All rows are made from the same 7 directions, up to rounding. Whole rows:
(in the rows, 128 means zero)
[[191 135 117 124 120 102 149 120 150 136 126  90]
 [127  96 151 173 151 129 135 141 121 160 102 164]
 [ 90 151  91 172  94 123  74 100 135 131 127 114]
 [189 125 139 150  85 122 150 111 147 162 126  90]
 [ 85 146 150 123  98  71 122 145 139  80 162 121]
 [105 144 127 110  72 176 110  98 119 125 147 123]
 [156 107 138  87 181 126 157 174 123 102 150 110]
 [149  89 132  90 183 154 136 168 109  94 154 141]
 [175 129 131  70 108 182 154 111 122 129 143 112]]

Rows cut short, each followed by the rest of it:
[125 107 154 181 163  65 144 144 135 148] => [ 86 183]
[ 94 115 182 158 106 119 145 153 126 144] => [136 127]
[219  97 123 130 118 133 140 109 137 133] => [127 140]
[168 106 149  71 173 183 179 157 110 142] => [131 113]
[115 143 131  76 126 179 142 130 114 127] => [142 104]
[ 48 132 165 166  97  99 109 151 127 114] => [150 129]
[181 137 105 114 149 115 149 116 140 142] => [106 114]
[150 147 136 136 142  79 165 152 151 151] => [120  62]
[113 151  56 119 146 172  79  97 119 129] => [116 117]
[167  99  90 191 124 121  81 114 137 132] => [129 128]
[131 144 141 135  49 153 126  87 133 150] => [132 119]
[146 132  90 125 122  93  93 118 141  79] => [152 126]
[ 55 173  74 133 155 137  86 121 123 133] => [111  99]
[151 119 133  87 136 200 151 130 111 149] => [133 108]
[145 115 125 157 147 110 129 141 135 141] => [121 116]
[ 66 110 197 162  46 121 113 142 122 105] => [177 145]
[148 155 175  87 100  81 193 115 144 131] => [109 147]
[161 115 124 110 121 114 125 116 131  95] => [138 163]
[127 130 130  79 141 163 140 150 117 110] => [158  93]
[157 136  69 111 176 120 109 113 131 112] => [109 139]
[137 126 106 117 114 157 105  88 120 120] => [118 177]
[162 117 136 179  65 162 121 111 138 178] => [139  71]
[141 113 154 158 120 170 151 162 128 185] => [142  38]
[ 78 134 193 128  94 129 160 149 122 142] => [139 122]
[196  59 190 155 128 125 168 161 127 142] => [141 149]
[144  85 106 181 149 105  81 121 126 105] => [121 199]
[133  63 135 191 139 109  82 165 123  91] => [168 153]
[157 114 123 149 135 102 125 145 140 122] => [141 100]
[155 139 172  77  85 107 176  95 133 113] => [117 192]
[ 94 133 153 110 181  96 160 148 120 127] => [ 93 183]
[175  67 155 105 117 194 130 139 106 106] => [170 157]
[130 111 105 178 133 133  93 156 134 133] => [158  59]
[170 138  82 121  93 160  99  82 134 129] => [133 111]
[156 116  75 146  96 177  67 106 128 114] => [167  84]
[105 128 170 163 130  93 158 141 133 163] => [ 98 146]
[126 140 141  80 113 109 139 129 130  82] => [153 139]
[190 111 120 143 163  89 149 159 147 133] => [133  77]
[142 123  94 124 207 149 135 140 119 157] => [ 90 127]
[ 67 173 136  56 142 133 150 129 116 106] => [122 142]
[117 167 125 163  75 133 133  69 140 195] => [ 74 134]
[ 44 112 136 175 154 125  90 161 111 121] => [132 152]
[186 119 145 133 117  95 160 139 147 134] => [137  94]
[ 84 137 157 124  86 114 122 119 125 105] => [140 163]
[184 139 105  89 140 144 150 118 135 134] => [126  93]
[ 30 150 148  84 152 164 131 155 100 114] => [135 137]
